The same things were measured in two ways. Each way mixes the same 9 hidden numbers, adds some noise and spreads widely along 7 directions of its own, which tell nothing about the thing.
In the rows, zero is written as 128.
Some things both ways: the first way, then the second way.
[ 72 109 128 106 100 122 126 188 160 117 157  88 135 169 139 144 127 177
 182 109 109 102 153 148  55 165  94 129]
[168 138  90  54  84 131  89 140 118 144  89 143  77 143  82 112  95 135
 147 144 138 157 124  88  88]

[115 109  83 124 122 143  83 155 158 143 183 114 137 127 126 109 102 131
  82 148 120 156 131 137 159 151 151 105]
[ 53 102 151 131 100 134 132 158 148 125 174 131 112  85 126 134 165 134
 122  88 114 123  86 149 122]

[134  90  97  96 138 121 102 146 107 170 128 115 101 174 146 134 137 128
 115  80 145 144 141 165  77 117 116 116]
[ 73  91  64 137 115 169 102  74 106 101  70 125 107  95 152  91 140 152
 147 153 165  95 154 109 119]

[124  97 152  99 126  87 119 141 110 132 140 156  93 104 109 125 128  78
  96 135 111 133 119 157 130  85 113 199]
[144  99 150 113 103 144  80 110  95  46 173 130 118 115 168 162 109 173
 193  77  95 141 187  78 104]

[ 57 160 154 122 136 125 175 164 173  88 151 126 146 111 118 163 131 115
 200 132  84 122 114  95 109 101 100 155]
[169 156 160  79  91 130 125 146  99  84 188 180  94 109  99 146  80 141
 136 136 144 154 147 164 114]

[157 101 126 123 211 163 127 163 101 110 131 143 145 122 134 135 139  97
 128 188 135 171 146 110 176 132 149 117]
[123 150 195 130 126 135  78 131 106  97 182 141 136  92  45 157  99 150
 125 122 113 143 119 157 133]

[ 97 102 145 140  76 115 109 101 141 132 142 149  80 128  95 122 143 139
 129  95 143 129 156 170  89 148 133 156]
[ 86  92 104 162 140 116 166 154 120 131 118 101 125  69 160  91 110 142
 101 185 128  77 108 161 155]

[143  82 103  85 202 119 120 185 101 180 118 110 104 169 144 160 129 115
  93 141 143 213 120 125 131 114 129  90]
[ 82 185 157 111 195 104 101 143 164 134 124 124 112 189 127 122 176 148
 163  94  80  92  43  94 112]

[134 187 112 158 122 144 122 101 137 140 165 139 174 110 172 142 132 170
 157 118 173  55 140 164  88 133 102 128]
[134 100 125 212 127 115 154 130  97 156 145 160 140 116 138  97 132 128
  88 163 157 130  96 158 138]

[108 125 142 132 138 114 106 153 132 136 156 103 152 132 135 118 114 167
 118 178 126 146 127 122 158 192 123 129]
[104  84 151 111  52  88 146 166 106  86 128 156 116  85 132 179 115 106
 134 120 153 181 164 132 127]

[134 182 111 192 127 152  92  78 123 147 166 143 159 104 140 116 110 142
 143 144 142 107 121 106 178 164 145 124]
[147 114 146 125 104 187 135  53 141 121 115  86 181  93 133 176 104 109
 117 138 172 125 197 149 174]

[132  99 102 170  76 172 125 132 172 153 134 162 115 100 111 152 110 145
 124 172 150 104 150 170 125 168 122  93]
[166 125  90  95 154 119  91 136 135 171  64 101  97 145 107  66 101 171
 155 217 142 121  90 101 106]

[120 160 142 125 176 137 167 127 109 129 122  88 169 146 161 134 127 168
 137 168 131 140  99  83 152 174  90  98]
[130  90 184 174 135  99 173 150 134 116 161 101 180 106 183 173 118 121
 113 122 109 134 153 148 163]

[115 112 157 151  97  98  93  79 129 144 159 177  78 108  73 127 159 117
 106  72 153 194 157 147 114 117 185 155]
[ 66 149 141 133 138 115 142 121  99  46 187 138 101 119 176 161 143 133
 180 108 124  66 103 127 137]

[ 75 158 110 194 109 175 137 130 185 113 168 155 149  88 109 171 112 144
 206 124 120  35 151 106 110 107 140 142]
[120 102 123 128 136 133 171 132 148 133 195  56 182  91 119 154 141 108
 106  97  89  90 102 122 138]

[145 123 126 104 147 144 136 130  91 152 108 114 149 155 147 104 144 133
  68 147 143 104 106 116 152 165 134 112]
[117  58 163 178  97 134 128 118 134 127 156  86 163  68 164 144 128 151
 140 107 122 131 145 110 147]

[ 76 142 153 128 101  87 111 168 155 125 154 147 119 109 129 124 110 110
 124 133 104 146 124 143 121 118 101 170]
[ 93 158 145 136 109  66 163 212 122 134 129 199  71 156 128 125 135 108
 120 133 135 139  64 158 117]

[ 96 101 173 140  84 137 201 122 158  61 160  91 155 150  71 120 123 190
 133 120  97 158 114  64 126 188 120  79]
[163 146 145  83 123 125 148 154 136  90 176 135 113 126 146 139  95 144
 140  96  90 123 156 133 111]

[110 150 137 118 207 107 108 132 122 175 167 110 140 144 131 180 146 165
  74 152 187 157 134 113 141 120 170 152]
[ 98 173 154 109  90 113 111 175 147 148 158 178  77 173  82 150 167 117
 157  68 119 163  70 118  92]

[121 160 101 152 160 150 117  95 137 184 133 134 132 123 152 178 125 168
 131 133 182  58 139 154 111 109 112 141]
[145 105 127 145  85 176  94 108 113  93 127 126 112 151 129 157 126 161
 172 109 139 141 143  85  89]

[132 132 130 116 130 123 113  77 139 102 167 151 122 101 110 120 156 115
 146  84 145 130 154 178  92 103 148 162]
[ 88 116  88 183 146 115 123 170 151 198 123  92 131 182 121 128 190 114
 155 113 100 136  75  86 104]

[167 131 182 163 142 146 140  65 111  97 147 159 171  90 107 110 155 196
 122 131 166 143 144 105 168 159 178  72]
[173 132 129 165 139 149  98 134 136 201 135  86 143 156  71 116 117 140
 126 169 127 130  69 116 124]

[ 90 131 165 163  95  65  82 179 123 134 200 140 122 147 134 145 121 154
 178  59 128 139 162 116  60 111 120 171]
[ 68 138  52 124  78  88 137 172 123 145 121 142  85 133  71 128 174  92
 158  94 130 134  82  74  85]

[169  96 100 101 147 171 129 100 122 119 103 156 136  95 122  83 138  96
  66 149 131 134 118 156 179 119 145  82]
[ 88 136 132 160 149 134 129  97 113 117  69 162 126 175 181 141 161 112
 124 129 154 113 115 127 142]

[158 118 140 170 102 172 181 127 150  87 165 135 163 122  93 133 113 162
  97 170 154 192 127  96 148 190 127  51]
[164 155 140  86 133 170 158 132 121  72 195 142 117 116 141 137  82 137
 106 117 107 100 160 180 121]

[102 180 129 178 133 134 124 156 169 108 213 128 196  95 140 156  91 170
 161 147 130 111 130  94 139 120 117 118]
[ 93 104  67 139 134 142 165 116 102 105 133 110 149 112 175 138 141  86
 106 118 115 101 176 141 146]

[115  82 120 116 169 107  70 116 119 136 131 149  75 114 114 125 117  98
 117 105 114 144 147 166 146  68 124 176]
[ 86 145  98 101 147 185 137  96 175 148  22 103 153 167 121 141 156  90
  80 111 129 100 141 126 138]

[ 92 142 101 108 145 177 170 139 159  77 153  96 162 134 110 113 131 101
 139 124  77 124  96  70 149 126 136  95]
[ 90 144 153 106 121 160 166  94 143  94 165 146 148  90 151 157 135  97
  93  78 134 109 165 180 163]

[166  91 132 134 103 135  95 158 140 125 185 153 181  98 118  85 119 147
  81 149 121 179 126 121 175 160 176  58]
[114  99 134  92  97 118 147 122 153 151 193  98 151 123 137 168 180  94
 136  65 114 140  78  90 118]

[166 113 108 166 122 155  92 111 108 145 147 144 121 125 142 120 116 130
  94 167 174  93 155 169 138 166 116 145]
[133 150 132 156 147 130 102 133 141 187  51 157 124 134  74  71 115 147
  85 172 144 139 106 147 131]

Other things, the second way, with their names:
Q660: [ 68 150 115 113 158 147 170 139 154 147 120 132 141  85  99 105 133  95
  45 143 132  95 119 213 159]
Q474: [164 137 115 158 207 135 111 133 127 166 154 104 116 164 151  59 127 188
 140 177  92  79  48 117 106]
Q411: [162 113 164 108 151 138 104 102 110 106 172  99 157 116 151 156 104 138
 139 137 112 130 142 128 145]
Q828: [133 103 104 130 106 101 100 125 104 103 113 135 137 142 134 145 142 129
 164  82 108 165 169  53 100]
Q533: [132  69  99 166 112 172 107 150 107 137 142  97 115  96 126 110 105 169
 129 178 128 136 144 149 111]
Q804: [128 148 171  82  64 135 129  92 113  75 132 192 106 128 119 181 128 112
 138  92 180 149 123 120 119]
Q335: [ 88  48  77 180  91 126 145 173 121 183 116 100 122  72 146  90 138 121
  99 149 123 134 121 139 132]
Q329: [ 62 101  80 164 169  99 123  99  79  96  64 120 142  70 141  97 114 127
 111 200 152  80 149 141 170]
Q230: [ 62 128 160 154 139  71 174 205 120  98 186 166 115 109 123 152 148 114
 108 122 113 130  89 184 127]
Q718: [198 118 128  66  72 160 143 113 149 141 118 124 126 143 112 157 108 121
 123 131 167 162 131 110  97]
Q58: [115 120 149 143 136  79 151 157 126 132 164 157 140 116 111 127 157 128
 111 119 130 149  86 137 114]
Q321: [ 84  85 120 156  79 102 129 126 105 116 157 106 123  37 115 132 115 129
 150 155 162 117 123 128 155]
Q64: [103 134  93 144  96 122 129 106 153 170  34 113 135 143 101 143 150  94
 145 144 181 147 146  96 142]
Q10: [126 147  95  74 128  65 171 121 111 122 116 170 122 151 168 148 149  65
 143 136 168 158 149 122 139]
Q575: [125 146  92 129 161 114 130 118 135 146  50 125 145 164 153 118 133 107
 130 134 118 134 184 110 146]
Q926: [142 134 150 116  77 101 164 188 159 158 202 119 124 122  77 158 142 107
 125  76 106 144  62 111 102]
Q43: [115 192 139 135 125 120 177 134 127 136 130 169 138 176 106 165 141  60
  81  88 129 107  88 155 146]
Q131: [103 125  56  66  83 142 157 121 137 140  94 120 105 136 122 135 154  75
 118 105 141 113 110  99 110]
Q880: [117 121 123 122 112 142 158 109 139 123 129 163 132 110 133 123 147 118
 101 114 159 136 143 153 123]
Q629: [155 127 164 112 127 157 137  87 157 114  85 107 166 179 159 188 134 116
 128 106 143 133 144  97 134]
Q224: [135 151 143  89  77 168 119 142 151 117 135 144  85 148  85 162 122 137
 154 120 157 150 117 135  94]
Q403: [141 138 217 134 116 118 142 188 119 104 218 158 112 132 111 173 105 142
 115 125 115 136  66 179 118]
Q265: [103 119  88 150 147 131 147 104  95 123 133 170 116  74 135  68 123 134
  90 183 168 105 133 185 139]
Q530: [ 85 175 149 130 212 109 125 142 158 172 121  98 149 157 131 128 146 105
 121 150  94  91  78 157 171]
Q726: [114 174 140 120 145 135 163 134 151 142  54 158 131 151 105 128 113 101
  66 157 154 108 112 179 149]
Q957: [142 134  74 148 145 111 108 143  89 138  86 144  85 113 120  55  79 166
 142 219 143 104 123 129 123]
Q434: [141 130 133 100 129 127 103  70 115 112 167  90 155 100 141 153 114 115
 163 108 114 110 146  92 159]
Q326: [172 162 130  37 150 140 158  97 187 141 140 116 157 170 146 149 154 101
 128  62 107 140 147 102 112]
Q477: [100 127 110 148 157 148  95 104 109 107 105 116 134 128 135 109 129 150
 128 108  85  88 129 102 128]
Q892: [132 196  94  76 177  95 148  96 151 158  84 129 148 177 140 127 145  67
 130 107 118 119 153 109 159]
Q425: [128 140  96 124 166 147 175  89 131 129 132 112 163  97 147  98 117 105
  70 136 123  70 136 160 160]
Q856: [139 100 153 120  73 146 171 170 135  98 154 148 128 117 121 159 117 125
  78  89 119 141 119 150  97]
Q637: [199 162 142 168 215 173 105 115 149 220 144  97 151 166  97  64 106 168
  90 184 102 100  64 163 136]
Q640: [136 133 157 128 120 118 108  98 113  81 122 115 155 108  98 164 103 138
 143 120 129 117 146  96 136]
Q808: [120 141  87  79 120 126 121 138 147 137 114 133 108 162 119 132 160 114
 156  98 122 151 131  94  91]
Q179: [129 153 177 116 151 121 135 162 158 118 169 115 125 119 118 129 113 161
 131 118  92 104  95 145 123]
Q964: [123  43  66 157 122 124 119 139  77 116  75 101 140  93 153 115 101 138
 114 202 144 141 177 121 127]
Q31: [101  74 124 150  80 155 101 147  80  62 152 144 102  83 102 143 112 169
 134 131 135 139 135 131  86]
Q115: [102 169 136 166 140 163 107  79 104 116  77 186  97 155 128 116 129 137
 133 169 188 111 123 166 141]
Q272: [107 112 155 140  94  87 164 199 116 106 199 181  83 132 172 144 146 128
 144  92 113 150  96 145 104]
Q120: [198 114 119  84 108 169 162  93 157 156 125  83 173 121 135 145 101 102
  95 128 138 133 167 130 138]
Q748: [148 106 168 112 121 131 133 108 107  68 131 150 132 116 179 154 105 145
 133 132 142 134 154 131 131]
Q842: [145 142 135 128 179  68 153 130 144 159 183 139 148 124 140  95 154 131
 137 134 126 136  98 129 131]
Q386: [141 143 162 110  79 161 121 117 104  77 105 181 109  88  74 139  71 141
  84 147 170 132 146 175 125]
Q72: [174 142 174 141 104  98 175 127 135 168 135 165 168 141 118 156 129  78
  75 111 158 173 112 147 152]
Q676: [128 129 137  85  49 112  80 144 140 118 158 139  70 111  50 148 136 165
 218 117 167 176  94  72  69]
Q751: [148 121  72 149  98 137 174 176 168 249 122 111 114 128  83  73 133 101
  81 169 150 136  73 160 121]
Q259: [137 110  95  97 110  99 116 189 132 165  96 119  98 172 110 130 138 118
 140 136 109 157  76  84  86]
Q119: [ 87 156  87 135 141 107 139 163 158 167  68 152  95 136  98  78 144 128
 118 152 137 124 108 141 116]
Q752: [ 88 127 118 131  89 129 139 124  98  55 112 206  74  87 130 108 117 157
 134 139 178 126 159 158 106]
Q998: [148 166 148  79 149  99 148 170 166 166 116 139 131 160 107 116 128 112
  88  96  80 130  80 123 115]
Q881: [118 135 127 115 144 176 129  58 146 127  66  95 172  83  86 130 104 120
  79 176 175  94 164 163 170]
Q458: [115 146 107 140 171 161  92 105 163 178  36 121 137 164 103 101 147 139
 124 157 142 147 160 133 128]
Q62: [ 67 147 122 169 145 109 140 176 133 164  93 171  93 164 135 111 158 110
 116 155 143 134  92 173 136]
Q176: [112  51  49 198 137 130 131 149  81 138  83 109 137  78 140  71 107 147
  92 197 124 125 174 141 125]
Q457: [111 117  84 148 135 127 134 156 161 216  88  73 146 107  65  93 133 115
  94 174 128 119  90 133 135]
Q560: [133 175 117 103 129 143 168 120 166 145 105 162 140 178 118 143 158  79
  94  62 124 143 150 135 120]
Q744: [121 119 159 117  79 120  74 131 118 110 116 149  86 136  95 156 133 164
 195 140 168 163  91  87  94]
Q400: [ 92 139 109  99 114  67 142 124 107 105  93 174 124 149 160 151 163  74
 142  80 128 148 148  89 139]
Q610: [100 198 136 124 178  99 126 102 130 117  95 139 141 182 117 153 149  95
 145 121 125 100 107 108 150]
Q683: [178 138 125  79 103 133 135  87 132 152 153 145 127  88  85 105 106 130
 115 161 187 143 115 145 127]
Q740: [107 152 104 120 151 100  83 178 151 196  97 104  95 184 118 106 154 126
 167 117  72 132  73  72 114]
Q85: [159 129 166  79 106 100 164 167 173 151 161 112 152 157 122 188 144  92
 127  83 112 177 116 116 118]
Q147: [155 140 137  81  40 147  88 115 138 130  88 140 107 160  72 191 122 113
 170  94 162 190 156  72  99]
Q846: [105 146 173 132  87 147  97  93 120  87 120 173 110 172 145 189 156 126
 175  73 155 154 134  97 118]
Q616: [ 66 129 131 159 123  73 155 166 110 114 206 173 105 116 149 130 174 115
 145  86 111 125  79 139 120]
Q201: [104 101  98 194 160  79 144 140  98 156 142 161 116  85 148  47 140 151
 114 184 147 118  96 154 134]
Q508: [109 128 201 110 125 124 116 106  88  35 122 159 142 139 173 207 108 119
 133 110 134 134 158 137 156]
Q766: [169 135  99  75 120 132 141 138 146 130 136 112 122 167 170 147 125 114
 167 100 104 148 176  98 112]
Q135: [ 24  57 106 198 130 109 159 169 112 123  85 111 141  88 182 134 158 106
  94 153 128 115 138 158 160]
Q333: [117 172 106  68 140 105 146 138 137 104 166 137 126 157 109 150 154  96
 138  65  91 119 117 105 108]
Q345: [ 76 156  86 115 146 117 125 147 185 200  75 100 115 186 143 113 185  96
 155  87  92 117  99  83 128]
Q721: [186 132 148  81 158 198  83  63 136 104 155  98 144 105 134 106  81 187
 135 130 107 101 169 128 124]
Q680: [132 134 136 131 133  51 109 175 116 149  79 176 111 141  98 101 123 139
 132 153 128 172 106 106 112]
Q907: [107  94 107 160 157 159  88 112 119 123  70  68 135 106 142 105 101 170
 141 184 117  80 138 114 143]
Q491: [150 169 147  63 111 164 142 117 160  99 158 127 122 171 126 175 133 114
 141  62 106 113 118 108 102]
Q278: [179 172 177  86 144 122  95  99 154 156 156 163 122 161  82 107 146 161
 143 104 135 145  53  94  89]
Q68: [171 174 152 106 119 129 141 104 115  98 137 170 139 169 101 166 121 108
 118  99 142 137 127 119 116]
Q813: [119  59 109 210 114 129 184 124  91 112 177 104 168 105 204 161 140 104
 117 137 142 120 150 138 151]
Q586: [134  95 142 147 107 104 131 188 128 124 186 149 100  95 124  99 122 181
 148 132 114 160 121 143  88]
Q809: [137 102 120 126  86  99 124 123  66  72 179 192  82 131 173 145 135 138
 184 130 170 163 130 112  94]
Q882: [131 137 109 112 123 163 131 148 160 149 114 104 112 178 149 144 141 123
 153 107 108 125 131 114 110]

Some of these things the first way, each followed by its name:
[ 86 147 108 173 160 141  87 102 169 132 200 114 130 119 111 183 117 176
 157 131 162 135 168 126 119 134 154 155]  Q660
[134  87 143  99 218 144 137 122  93 148 100 128 101 159 128 174 183 152
 132 132 176 144 165 134 107 122 154 121]  Q329
[ 83 129 146 136 169  99 108 141 112 155 110 135  86 139 145 167 125 128
 162 117 125  97 140 142 110  85  93 191]  Q386
[107 155 160 133  64 116 160 151 149  77 164 159 153 106 123  94 129 102
 158  90  99 123 121 128  89 117  98 129]  Q751
[ 91 128 106 155 121 140 101 146 137 145 132 119 118 142 144 132 100 148
 150 127 114  98 136 128 122 143  92 130]  Q907
[ 56 152  82 109 103 168 150 148 180  93 167  85 153 151 115 120 138 115
 136 116  95  65 125 109 105 147 137 139]  Q345
[140 117 167 106 125 113 179 154 128  97 159 111 168 135 110 121 127 144
 101 152 120 205 101  99 140 164 113  89]  Q766
[125 116 117  81 128 115 175 183 128 126 122 123 111 145 142 150 123  68
 137 132 107 158 104 154  81 108  56 145]  Q586
[110 113 100 163  73 162 147 166 154 108 143 118 129 142 118 116  91 114
 150 146  89 143 118 109 135 181  93  90]  Q179
[127 122  79 135 144 196 114  97 150 174  96 166 109  97 120 152 143 104
  85 188 159  70 132 160 167 130 163 123]  Q744
[ 87 101 117  99 126 133 116 172 183 123 137 149 118  95 132 148 124 118
 157 162 118  96 159 190 101 104 109 155]  Q259
[111 107 150 121 177 125 140 142  77 136 104  95 111 193 148 154 164 166
 194  90 136 115 150 109  81 149 110 136]  Q640
[ 83 142 145 122 166 118 119  68 166 129 146 110 122 119 116 162 157 205
 162 120 160 144 162 160  99 145 143 140]  Q403
[147  69 114  71 149 156 126 104 100 144  87 142  94 153 118 103 190 100
  88 112 152 126 152 182 103 139 160 122]  Q804
[ 53 144 128  82 203  78  83 142 144 142 137 102 113 123 151 150 122 133
 154 116  98 128 124 147 126  66  98 195]  Q135
[113 160  90 133  87 143 118 143 175 143 190 113 161 126 147 134 107 149
  99 168 164 129 139 167  99 183 105 123]  Q272
[123 120 124 129 114  93  99 177 130 170 153 165 115 100 144 143  97  87
 165 100  88 114 101 141 124  54  97 154]  Q278
[ 63 154  75 138 121 172 107 120 198  89 180 120 147 102 112 128 122 108
 186 138 105 114 150 135 126 152 154 138]  Q530
[116 119 125  97 212 137 158 127 138 119 128 114 118 138 119 186 157 134
 144 153 164 189 147 134 110 121 130 127]  Q230
[119 136 125 135 207 124  98  95 102 195 111 126  86 152 148 198 154 171
 117 146 217 131 167 176 103 130 126 170]  Q726
[122 101 123 112 115 175 146 154 148  88 154 142 157 115 106 105 146 108
  93 173 116  78 134 120 149 154 165 131]  Q400
[141 114  94 164 118 172 138 186 155 117 181 152 146 121 116 165 116 105
 142 169 148 128 159 126 111 136 138 115]  Q333
[125 105 153 123  84 153 196 171 129  86 106 155 128 135 108 120 144  94
 133 134 115 121 128 122 101 144  95 105]  Q957
[107 109 117  88 120  87 104 136 131 148 133  98 110 148 158 124 120 148
 170  91 107 143 125 182  79 140  76 139]  Q748
[ 82 150 138 186  87 164 115  79 159 127 161 144 134 114  89 129 158 172
 127 126 153  54 156 102 136 181 204 145]  Q321
[ 99 153  80 139  97 157  82  64 155 128 163 126 132 113 128  86 126 123
 126 108 122  67 134 166 129 147 143 148]  Q846
[116  98 111 145 133 164 120  69 123 101 119 131  96 138 100 114 154 130
 196  75 114 109 154 133 112 143 146 119]  Q881
[ 89 141 149  88 184 126 154 121  91 122  88 119 109 158 134 132 180  99
 163  82 106 103 107  91 119 100 125 151]  Q64
[ 70 177 112 125 172 147 132  91 179 116 162 106 151 108 119 152 130 156
 135 138 134 122 121 116 139 116 136 135]  Q62
[161  95 123 172 131 174 143 129 144 131 121 159 143  95 115 142 100 157
  67 201 156 103 133 126 187 141 117  91]  Q856
[160 119 113 137 123 154 143 140 105 114 129 132 138 152 157 120 139 128
 177 107 150 119 153 159  70 157  93  96]  Q68
[123  77 145 120  88  93  86 148 110  97 168 146 100 131 118  85 115 110
 137  70  94 132 150 163  93 110 112 166]  Q477
[ 74 122 116 103 127 161 131 155 177  99 156 117 147 123 110 127 143 128
 110 163 123  80 145 134 124 144 153 150]  Q740
[149 120 146 117 158 125 162 125 101  97 160 101 158 153 125 127 137 154
 121 110 133 172 121 100 119 141 114 102]  Q560
[164 112 166 132  93 107 113 121 140 106 194 171 155  79  93 101 134 126
 119 147 135 218 132 145 153 165 174 115]  Q10
[142 124 168 114 160 100 142 152 100 147 115 165 124 107 132 150 139 106
 123 147 134 140 111 134 137  90 112 150]  Q120
[129 125  74  95 119 175 158 139 165  86 138 111 156 133 150 117 128 110
 165 134 121 125 138 178  78 149  84  84]  Q533
[ 93 118 146  81 141 107 140 143 145  97 146 101 135 134 125 123 136 140
 187 113  87 156 122 134 104 139 105 134]  Q85
[108 133 180  94 118  90 142  95 157 110 152 163 132  72  94 125 149 130
 140  87 110 154 110 139 120  73 145 138]  Q809
[120 118  67 146  78 199 143 158 151 144 123 161 112 130 112 129 136  58
 136 150 119  93 131 139 116 152 141 110]  Q676
[148  97 121 149 159 136 103 129 134 149 144 165 113  94 123 151 107 136
 104 159 156 133 151 165 152 102 124 130]  Q31
